Each cloud of rows lies close to a flat space through zero, with a little noise off it, and is much wider in some directions of that space than in others. After each cloud: how many dimensions does that space have?
In the rows, zero is written as 128.

[[134  70  82 115 102 132 150 149 137 142 118  65 130 121 154 112 148 121]
 [112  90 110 140  82 117 142 120 134 160 136  95 119 115 144 134 146 114]
 [129  60  76 127  92 121 146 135 140 157 119  53 131 115 163 126 158 115]
 [127  95 109 128 107 130 136 129 146 149 132  96 126 111 136 116 137 134]
 [119 160 158 146 130 120 124 103 123 138 144 156 115 137 104 132 109 127]
 [131 114 121 134 123 122 132 120 131 138 126 119 122 125 137 129 133 127]
 [108 176 186 157 105 111 116  90 123 152 159 173 117 130 100 142 111 117]
 [130 105 112 120 119 138 137 134 133 132 126 105 122 121 137 127 140 128]
 [136 129 113 113 145 134 132 144 123 114 121 126 133 131 129 118 134 143]
 [121 147 158 141 128 123 123 111 122 133 133 148 121 134 110 132 119 132]
 [109 182 176 148 123 118 117 101 120 135 148 179 121 129  92 142 106 123]
 [135 103 106 104 146 138 138 161 129 109 117 114 138 129 134 120 136 137]
 [119 114 115 129 115 127 136 128 127 138 130 118 128 126 130 128 136 123]
 [129 159 135 125 148 133 118 134 119 107 129 159 119 133 119 141 111 133]
 [102  79 110 150  64 114 141 101 150 193 143  75 124 116 142 128 149 109]
 [132 116 116 121 128 131 126 136 133 116 121 124 122 120 133 125 127 128]
 [131 122 121 114 141 135 127 133 121 118 123 133 131 127 137 125 127 131]
 [103  71 103 139  72 110 143 107 143 178 133  70 117 108 146 127 148 105]
 [125 123 133 126 123 131 126 126 131 138 126 127 131 129 129 130 133 131]
 [125  72 101 147  81 119 139 123 150 176 131  67 134 109 155 118 155 113]
 [130 118 116 129 133 139 130 132 130 129 121 119 134 138 132 121 132 129]
 [119 123 132 136 115 112 128 125 126 139 136 129 126 120 134 133 129 117]]
 : 2

[[125 157 119 151 135 118 151 126 163 128 151 135 141 126  95 116 120 123]
 [132 106 171 150 122 117 129 136 125 128 146 146 150 114 124 119 128  83]
 [161 127 169 165 105 100 134 129 128 114 146 132 127 144 111 151 125 101]
 [125 139 112 158 115 135 126 148 136 157 126 156 125 140 134 117 148  92]
 [124 129 129 157 132 138 139 113 110 122 138 119 142 123 131 137 107 110]
 [133 150 147  93 111 133 154 140 119 139 102 172 106 140 127 162 102 124]
 [122 128 143 146 139 144 160 122 155 122 137 120  94 138 114 119 131 112]
 [156 165 109 118 150 134 110 126 124 130 133 130 152 108 117 104 142 141]
 [114 119 138 130 131 156 122 119 111 110 128 108  99 129 160 126 109 160]
 [118 120 131 116 135 118 132 108 124 115 131 137 118 128 153 123 132 154]
 [150 146 141 140 129 134 126 135 123 129 133 109 156 123 109 139 116 136]
 [126 127  97 140 119 121 137 138 129 124 174 118 115 120 118 133 101 142]
 [107  96 152 144 132 126 128 108 128  96 139 115 124 125 148 117 121 139]
 [126 138 128 161 124 127 102 122 132 136 143 108 148 110 119 106 117 129]
 [134 139 121  95 133 148 132 130 121 118 112 153 139 122 119 124 135 155]
 [131 119 144 118 130 147 146 103 112 131  96 144 141 137 144 133 159 141]
 [106 121 100 120 129 118 127 130 119 136 115 103 144 139 147 155 114 147]
 [115 127 149 142 150 122 143 127 124 113 134 141 153 131 163 125 128 124]
 [126 112 145 106  99 140 101 138 108 124 117 104 106 131 151 146 109 201]
 [110 104 151 145 122 142 152 143 148 144 160 111  91 128 141 118 125 143]
 [129 144 116 145 133 107 126 112 154 121 141 125 126 134 122 110 143 144]
 [115 142 149 141 160 127 135  92 123 115 155 126 146  90 148  97 100 141]]
 : 14

[[122 162 130 141 141 137 143 154  89 130 187 168 138 147 110 126 109 105]
 [114 152 106 168 122 108 184  74 115 160 211 139 101 132 102 129 152 180]
 [118 113 120 159  53 115  91 166 186 166 147 100 181 121 107 237 135  75]
 [165 101 120 120 141 126 173 110 190 104 101 144 142 142 126 107 154 158]
 [176  74 118  89 137 145  97 193 188 126  98 108 103 100  99 147  68 106]
 [ 98 196 151 136 121 127 151 127  63 141 182 189 113 117 142 143 128 151]
 [154 105 131 158 141 149 146 118 126 151  67 127 130 139  61 149 144 113]
 [148  82  64 113 144 142 138 113 138 112 141 111  75  97  84 134 107 168]
 [102  82 139 103 156 125  70 162 151 108 123 146 152 145 160 105 103  78]
 [147 134  98 113 117 121 130 119 128 155  71 124 115 151 155 162 203 149]
 [128 107 120 141 135 133 141 137 127 137 170 172 128 126 132 141 160 134]
 [143  79 103 122 186 118 140 157 149 106  93 154 121 128 121 118  43 140]
 [130 182 134 139 125 183 110 111  96 133 140 103 146 136 151 130 126  95]
 [ 90 140 171 110 112 213  72 121 124 128 176 206 120 126 112 134 104 119]
 [ 85 134 112  65 167 140  98  60  30  92  94 155  81 120 162  92 169 147]
 [117  37 104 146 109  70 106 199 197 120 100 117 135  92 146 106 135 114]
 [137 171 164 174  46 104 160 143 161 166 187 124 199 155 102 178 142 106]
 [ 74 129 175  90 140 104  81 109 184 130 127 153 129 108 155 126 134  79]
 [ 94 150 148 124 163 117 127 154  33  95 112 160 114 119 143 173 117 158]
 [ 71 123 102 167 153  36 175  94  71 160 198 175 106 178 105  99 169 177]
 [129 197 136  92 119 144 122 142  91 100  98 125 117 119 158 107 117 124]
 [127  78 122 106 121 164 102  96 165 131 188 162 149 133 118 117  72 111]]
 : 16

[[148 136 116 133 110 122 152 115 117 123 149 109 129 129 116 132 125 118]
 [121 115 118 147 134 136 101 136 131 154 124 145 126 140 139 113 134 124]
 [116 143 118 140 138 120 110 122 135 150 112 153 139 125 136 113 144 115]
 [111 120 149 101 135 132 129 135 144 104 122 125 131 117 128 138 120 139]
 [126 122 123 133 124 137 126 127 131 132 136 129 131 129 127 121 129 125]
 [150 101 107 145 101 144 133 128 110 135 176 117 119 136 124 123 127 111]
 [115 119 138 119 134 140 120 135 134 121 119 136 128 124 131 127 126 139]
 [106 180 153 116 178  88 107 133 140 137  40 161 132 118 143 139 141 146]
 [147 147 108 150 122 118 133 117 110 148 128 132 126 133 126 122 138 116]
 [148 125 127 128 112 135 151 126 111 115 144 106 118 132 118 137 118 137]
 [120 162 128 136 151 105 114 123 132 148  84 151 135 126 136 124 141 129]
 [139 133 118 139 119 130 135 122 119 136 134 123 127 133 124 124 129 126]
 [127 110 152  88 113 145 157 131 123  74 150 112 122 104 118 151 118 137]
 [130 128 120 129 118 128 134 119 132 127 144 123 135 124 124 123 130 116]
 [118 133 145 114 146 120 118 139 130 121 101 139 123 122 135 139 129 140]
 [111 164 129 129 151 105 117 118 144 143  89 149 144 120 134 121 141 123]
 [108 155 138 121 154 110 114 126 144 133  86 149 139 119 136 126 137 131]
 [144 144 115 139 119 119 143 115 118 135 135 118 130 132 121 126 129 120]
 [118 114 140 122 136 139 118 140 136 124 119 126 124 134 132 128 119 145]
 [135 128 135 126 135 114 125 138 122 128 119 124 117 134 131 142 125 131]
 [138 132 120 129 118 121 136 121 117 126 143 132 127 119 127 131 137 110]
 [121 129 138 113 129 130 137 126 138 111 127 119 133 121 123 133 121 135]]
 : 6

[[127 116 129  97  96 118 141 125 173 132 115 137 110  97 130 101 140 144]
 [149 121 135 142 171 133 123 134 115 121 134 133 145 114 133 143 111 169]
 [139 119 129 115 132 127 137 132 149 128 123 136 123 110 129 120 124 154]
 [150 121 133 147 171 135 123 136 115 127 138 134 148 126 132 139 116 159]
 [ 69 153 131 161  99 123 102 107 118 166 136 134 162 204 114 116 181  14]
 [166 112 129 135 180 137 133 141 125 119 135 135 144  97 132 133 106 191]
 [113 124 130 112  94 118 133 122 154 135 117 133 112 126 125 107 143 113]
 [138 132 125 148 156 138 122 133  92 118 136 118 137 139 131 150 112 131]
 [ 92 138 129 144 110 125 111 115 131 151 132 135 151 168 118 113 161  64]
 [155 128 121 127 147 135 136 137 108 104 127 112 108 108 138 153  96 162]
 [139 142 119 129 131 133 132 134  89 108 129 109 101 131 134 157 102 124]
 [122 139 127 152 142 137 117 127  92 127 141 118 138 154 127 147 126 108]
 [ 60 146 131 129  54 112 116 100 155 167 126 130 134 180 110  95 190  17]
 [110 134 122 109  87 120 131 122 136 127 119 119 104 132 124 120 136  96]
 [167 118 127 120 163 134 141 147 125 105 128 125 123  90 138 144  92 197]
 [123 130 133 147 149 131 118 128 123 142 137 139 152 146 121 129 136 119]
 [124 113 137 118 132 117 127 126 164 144 123 145 146 117 127 103 142 143]
 [ 96 132 129 129  92 118 121 115 149 151 125 137 135 154 122 108 163  79]
 [130 118 132 109 114 122 137 129 160 134 119 139 117 108 126 107 135 144]
 [143 117 127  99 112 123 142 131 155 119 119 129 101  92 135 115 118 163]
 [113 128 120  91  67 117 144 121 160 127 114 122  88 115 127 110 136 108]
 [120 129 123 106  92 121 138 123 137 125 120 120  99 120 129 121 130 116]]
 : 3

[[ 99  55 129 149 118 149  55  86 117 111 138 119 114 107 171  37 122 147]
 [126 123 138 114 129 121 134 122 143 110 136 143 113 137 143 123 138 128]
 [128 137 116 145 116 141 123 142 104 139 118 118 134 122 124 137 113 122]
 [130 120 130 130 124 129 129 113 135 122 131 135 119 130 132 121 129 132]
 [121 116 123 140 133 135 102 115 120 133 128 125 131 116 136  99 125 140]
 [138 151 137 107 140 107 162 134 150 126 136 149 130 140 118 157 144 125]
 [108  56 119 141  98 166  68 114 107 106 132 114 111 136 178  52 111 115]
 [125 121 139 130 141 126 118 105 141 127 134 141 124 114 129 108 135 153]
 [121  86 142 116 123 130 103  86 151 102 143 151 104 134 167  74 144 140]
 [125 130 108 162 113 146 102 142  86 156 107  97 158 100 111 127 104 121]
 [128 123 146 119 149 114 135 102 159 122 139 158 120 122 132 119 147 149]
 [116 111 116 139 110 145 105 135 107 130 123 111 129 131 141 116 114 114]
 [148 191 144 114 159  99 178 137 148 147 124 145 142 123  92 192 139 137]
 [142 160 153 114 158 102 156 105 152 131 135 156 134 113 102 144 150 158]
 [111  74 126 149 117 149  69  86 118 120 132 121 115 108 158  50 124 139]
 [127 134 111 151 124 133 109 136  95 149 110 107 144 110 118 128 115 127]
 [129 129 145 128 145 118 113  92 146 123 135 143 122 111 131  98 147 164]
 [142 177 140 115 154 104 169 130 150 138 131 147 133 124  97 178 138 143]
 [116 100 107 147 109 149  93 137  95 124 124 104 134 118 145  97 112 116]
 [123 113 119 142 116 143 106 130 108 137 123 112 135 116 125 115 117 125]
 [120 125 110 140 115 146 116 154 102 137 116 106 142 123 124 134 110 111]
 [138 160 137  95 135 124 186 159 148 118 128 141 122 168 114 189 127 103]]
 : 3

[[135 128 149 135 123 118 117 141 117 119 117 127 125 151 107 145 149  93]
 [101 203 176 101 172  86 115 110 129  97 205 178 115 105  91 135 175 159]
 [114 108 107 138  93 164  88 123  88 126 105 109 135 121 145 138 138 161]
 [147 125 129 127 138 106 137 127 146 135 111 140 117 148 108 151 133 115]
 [125 119 130 136 133 136 126 132 117 124 123 130 137 129 122 120 128 106]
 [112 123 133 117 166 128 148 130 125 116 138 158 111 131  98 141 163 131]
 [137 129 142 124 128 125 148 142 129 140 118 144 150 118 138 119 111 128]
 [125 135 112 147 131 131 111 118 107 119 131 104 111 138 134 124 122 134]
 [180 144 136 116 129  68 127 126 172 163 100 159 108 143 118 175 113 163]
 [118 123 132 121 146 124 142 120 154 119 142 127 129 137 105 124 150  91]
 [131 102 120 138 109 141 101 127 129 124 118 122 136 132 117 128 130  88]
 [112 138 135 122 125 131  95 107 122 120 142 147 153 106 117 127 147 142]
 [143 168 141 109 137  90 155 125 176 141 161 128 112 120 142 119 103 148]
 [137 143 163  99 142  99 141 154 144 146 141 162  92 128 121 145 149 179]
 [141  92 122 115 138 130 146 142 148 141 112 167 121 126 111 146 128 122]
 [139 123 131 123 158 113 173 136 151 132 124 147 124 138 112 131 124 103]
 [148 107 125 124 143 118 171 138 173 153 115 124 129 138 133 111 102 102]
 [122 134 129 119 131 124 136 116 147 121 138 123 129 132 117 135 145 116]
 [147 154 131 125 118 104 130 129 145 135 141 122 109 129 140 135 105 142]
 [166 138 112 127 110  98 126 118 165 146 117 128 116 132 136 150  92 132]
 [128 145 128 138 101 130 102 126 101 120 121 103 123 135 141 142 133 146]
 [131 161 162 103 147  93 139 140 137 123 150 167  99 130 105 160 156 156]]
 : 10

[[ 85  79 116 126  73 152 106  95 142 164 147 127 126  95 103  99 111  61]
 [139 169 169 107 155  52 168 135 113 145 106 126 120 141 194 133 165 154]
 [152 122 148 105 132 131 145  95 172 104  69 176  92 141 148 184 153  61]
 [159 130  86 104 151 160 177 123 131 155  96 128 117 142 116 117 134 129]
 [128 128 105 129 124 176 171 162  25 141 161 123 153 100 103  86 111 178]
 [134 100 101  92 154 126  87 126 128 122 103 150 135 195 193 163 149 103]
 [182 124 134 135 182 126 104 162 181 114 193 144 131 117 112 102  96  86]
 [132 183 114 158 113  60 137 146  99  91 183 172 129 125 173 114  89 144]
 [133 178 134 123 140 113 130 193  90 144 159 105 122 123 167 119 105 204]
 [157 122 143 124 136 176 139 150 101 148 114  91 128 110  80 113  75 117]
 [135 154  73 133 107 137 172  72 112 131  54 148 133 176 158 160 154 109]
 [153  93 160 140 120 116 132 129 166 162 164 154  92 125 147 161 108 196]
 [137 140 117 125 140 148 144 140 116 151  98 111  78 115 143 138 174 141]
 [163  87 124 138 186 173  95 149 150 127 177 126 158 129  77 105  98 113]
 [131 115  89  89  83 188 151 143  84 175 206 131  82 119 116 128 112 163]
 [ 91 154 164 133 114 103 162 122 118 156 142 123 137  84 112  86 112 124]
 [159  89 135 138 101  94 108  92 170 134 149 109 127 148 118 132 141 112]
 [113  90 133 111  87  80 126 100 125  74 115  93 201 174  70 114  98 176]
 [145 136 145 150  66  47 124 106 159 152 116 114 166 157 237 170 190 175]
 [126  85 118 149 111 139 141 143  66 133 125 129  81 102 124 128 138 205]
 [166 186  81  90 162  90 132 205 156  45 163 134 152 131 144  93 142 132]
 [112  99 117 134 127 143 108 127 181 161 156 103 165 100  91  76 117 102]]
 : 15

[[138 124 145 141 122 127 134 119 126 114 120 155 120 132 116 104 107 136]
 [135 119 129 132 130 134 130 120 112 130 122 134 129 133 117 119 114 130]
 [136 102  80 102 144 161  96 113  88 181 130  59 146 112 113 153 106 122]
 [109 132  76  94 142 147 103 132 122 175 147  55 148 112 135 183 152 115]
 [129 129 120 120 132 133 123 126 123 141 130 106 130 124 127 141 130 123]
 [110 156 143 135 123 103 146 152 172 105 143 151 121 132 157 133 172 129]
 [126 136 151 138 126 115 140 137 140 109 129 157 124 139 137 119 135 134]
 [116 131 115 122 128 128 122 134 131 138 136 108 133 125 133 143 138 126]
 [132 110  85 105 141 151 102 118 102 178 129  64 150 114 119 158 119 121]
 [124 139 129 128 130 121 134 135 141 122 133 123 128 127 138 133 143 126]
 [125 136 138 132 124 119 138 134 137 114 126 143 122 130 137 122 136 126]
 [138 108 100 111 139 152 106 112  97 162 125  86 142 117 113 140  99 119]
 [130 114  89 107 140 148 105 119 100 167 135  74 148 114 121 154 118 123]
 [132 122 125 127 125 135 122 124 114 130 123 127 124 129 123 123 120 127]
 [134 123 139 135 123 125 132 121 124 120 122 141 124 130 126 114 112 135]
 [141 109 115 125 133 146 117 115  96 148 119 108 134 122 111 127 102 124]
 [109 152 121 122 126 119 136 146 158 124 144 125 128 131 150 144 167 122]
 [125 129 108 113 132 133 120 131 126 145 136 102 135 121 137 151 140 124]
 [109 148 113 117 127 118 130 145 156 139 146 101 133 127 155 164 171 117]
 [116 142 141 135 125 111 142 141 151 110 136 148 120 134 146 131 155 132]
 [128 126 120 123 131 135 122 129 123 139 129 114 130 123 127 138 132 124]
 [121 154 159 146 118 103 152 147 166  86 132 176 112 138 142 112 152 133]]
 : 2

[[134 112 109 123 125 151 179 144  97 132  79 138  94 141 115 104 155 144]
 [183 144 145 145 119 101 154  94 190 126 210  83 126 112  66 158 128 154]
 [162 144 150 138 134 111 158 108 140 134 169 103 118 125  94 137 131 145]
 [160 135 135 144 116 106 140 104 177 125 183 104 128 117  89 154 128 145]
 [129 137 139 131 130 113 110 118 147 127 161 114 142 121 131 145 116 121]
 [120 143 141 132 127 104  78 109 177 124 183 112 163 105 139 154  99 114]
 [125 117 114 119 127 151 166 143  91 132  77 144 100 145 127 105 146 135]
 [ 90 129 126 106 142 149 110 149  69 138  78 153 131 146 172  97 127 105]
 [144 158 161 139 133  89  94  92 184 127 216  92 160 109 118 167 105 125]
 [110 147 151 121 151 119  96 131  91 144 129 130 137 144 159 117 122 111]
 [106 110 107 119 127 148 131 150  97 129  72 153 122 139 146 104 134 122]
 [127 136 140 136 120 111  95 113 174 119 177 112 154 106 128 157 119 117]
 [128 160 164 120 157 115 129 129  69 147 129 119 122 155 145 115 121 120]
 [145 132 129 137 116 116 121 113 171 119 173 111 138 115 111 151 118 129]
 [158 102  99 136 104 147 200 133 140 119 103 133  84 131  79 130 154 160]
 [104 126 121 121 132 144 111 145  95 132  92 141 130 133 151 116 126 114]
 [168 141 148 134 139 117 165 112 128 133 157 109 104 140  91 123 143 155]
 [ 73 114 106 120 125 146  75 148 115 121  86 158 154 122 172 121 113  95]
 [129 118 119 138 111 125 108 120 180 118 155 122 147 105 121 150 122 122]
 [156 143 149 135 132 110 139 106 151 136 179 104 123 121  98 141 124 137]
 [168 116 115 149  96 115 148 108 213 108 185 103 126  98  71 165 141 149]
 [ 41 129 122  97 155 154  60 170  37 140  48 177 158 151 227  90 108  75]]
 : 3

[[110 158 102 129 102  92 147 104 123 130 132 147 160 149 136 129 151 138]
 [ 81 113  99  94 100 118 144  86 108 133 184 103 162 131 120 132 106 116]
 [107 102 163 139 133 117 147 106 100 138 138 121 124 161 148 114 143 182]
 [134 148 111 114 123 148 110 126 159 100 147 133  88 135 108 126  99 116]
 [158 119 133 172 147 131 131 139 202 136 140 104 115  96 132 131 173 121]
 [132 113 142 118 140 118 108 145 148 122 128  91 106 110 160 145 130 115]
 [142 165 142 145 139 143 148 100 113 125 108 147 172  93 109  90 139 161]
 [107 140 109 138 108 107 174 110  88 155 129 130 141 158 141 116 130 171]
 [157 113 159 141 135 147 103 163  98 178  86 109 144  91 166 114 130 152]
 [104 133 166 111 159 166  93 162 139 134  91 119 110  79 133 106 100 132]
 [145  87 109 150 114 136 136 128  98 153 180 107 128 170 117 147 137 145]
 [ 76 125 186 151 154 130 118 181 148 190 101 111 140 174 122 136 172 198]
 [ 84 117  83  95 109 113 145 144  90 145 148 149 139 204 113 143 109 137]
 [199 141 102 121 163 155 152 105 107 109 142 153 158 142 100 121 117 112]
 [134 140 108 129 119 106  98 101  81 129 181 143 153 165 111 175 142 112]
 [123  82 151 148 139  99 135 132 170 141 153  98  95 137 117 160 155 133]
 [121 178 115  63 129 130 114 112 192  64 121 156  96 132  69 131  73  87]
 [ 82 173 121 100 140 123 119 112 147 116 137 142 122 139 123 120 113 136]
 [ 75 122 150 173 110 140 149 143  96 170 137 124 145 189 111 118 162 207]
 [ 42  70 133  82 153 143  95 188  92 146 180  94 133 170  77 154 104 174]
 [159 132 122 133 148 135 111 178 169 115 100 120 124 108 116 160 140  73]
 [ 71 135 157 146 141 117 144 109 127 146 122 131 112 115 128 121 134 145]]
 : 15

[[100 108 125 136 125 145  97 121 130 153 119 126 136 130 132 155 119 126]
 [116 124 126 154 131 139 102 120 133 153 128 114 148 119 136 141 134 136]
 [125 120 132 159 114 142 132 133 129 137 120 139 152 117 131 133 129 117]
 [ 81 129 126  89 155 128  52 132 152 137 178  82  91 160 113 159  94 190]
 [ 68 114 124 139 131 148  72 133 135 162 145 114 126 144 120 161  94 145]
 [145 141 123 130 126 111 176 129 101 122 107 155 124 124 127  94 134  90]
 [141 132 132 181 113 136 156 130 121 139 111 144 166 103 137 112 146 102]
 [122 124 130  95 133 127 112 134 140 113 147 120 104 144 120 140 113 150]
 [102 140 126 120 143 122 101 135 132 135 156 107 110 145 117 130 109 152]
 [119  94 123 125 106 140 156 120 101 139  72 179 133 125 132 136 123  66]
 [156 133 129 103 137 118 132 121 137 108 133 115 119 126 131 124 145 144]
 [164 145 130 128 133 113 152 124 128 111 131 120 132 118 131 105 153 133]
 [156 130 130 118 129 124 136 122 135 112 127 120 129 121 134 125 145 136]
 [161 140 132 146 119 121 172 135 122 110 121 145 142 113 129 101 145 110]
 [ 96 124 126 110 136 130  97 137 135 134 149 118 106 148 117 142 100 148]
 [180 166 128 116 146  94 162 120 123 102 139 110 120 118 133  86 162 141]
 [157 138 129 134 126 118 162 127 120 116 118 138 137 117 133 106 146 114]
 [103 100 127  75 129 137  91 128 143 120 134 124  98 151 121 164 104 145]
 [134 137 130 139 126 125 144 135 125 126 130 135 132 124 127 116 130 122]
 [129 126 127 130 125 129 133 128 125 130 123 133 130 125 129 127 128 121]
 [137 146 126 133 137 116 136 128 125 127 135 120 127 126 128 112 135 132]
 [136 138 131 131 126 123 146 136 127 117 135 134 126 128 122 114 127 127]]
 : 5
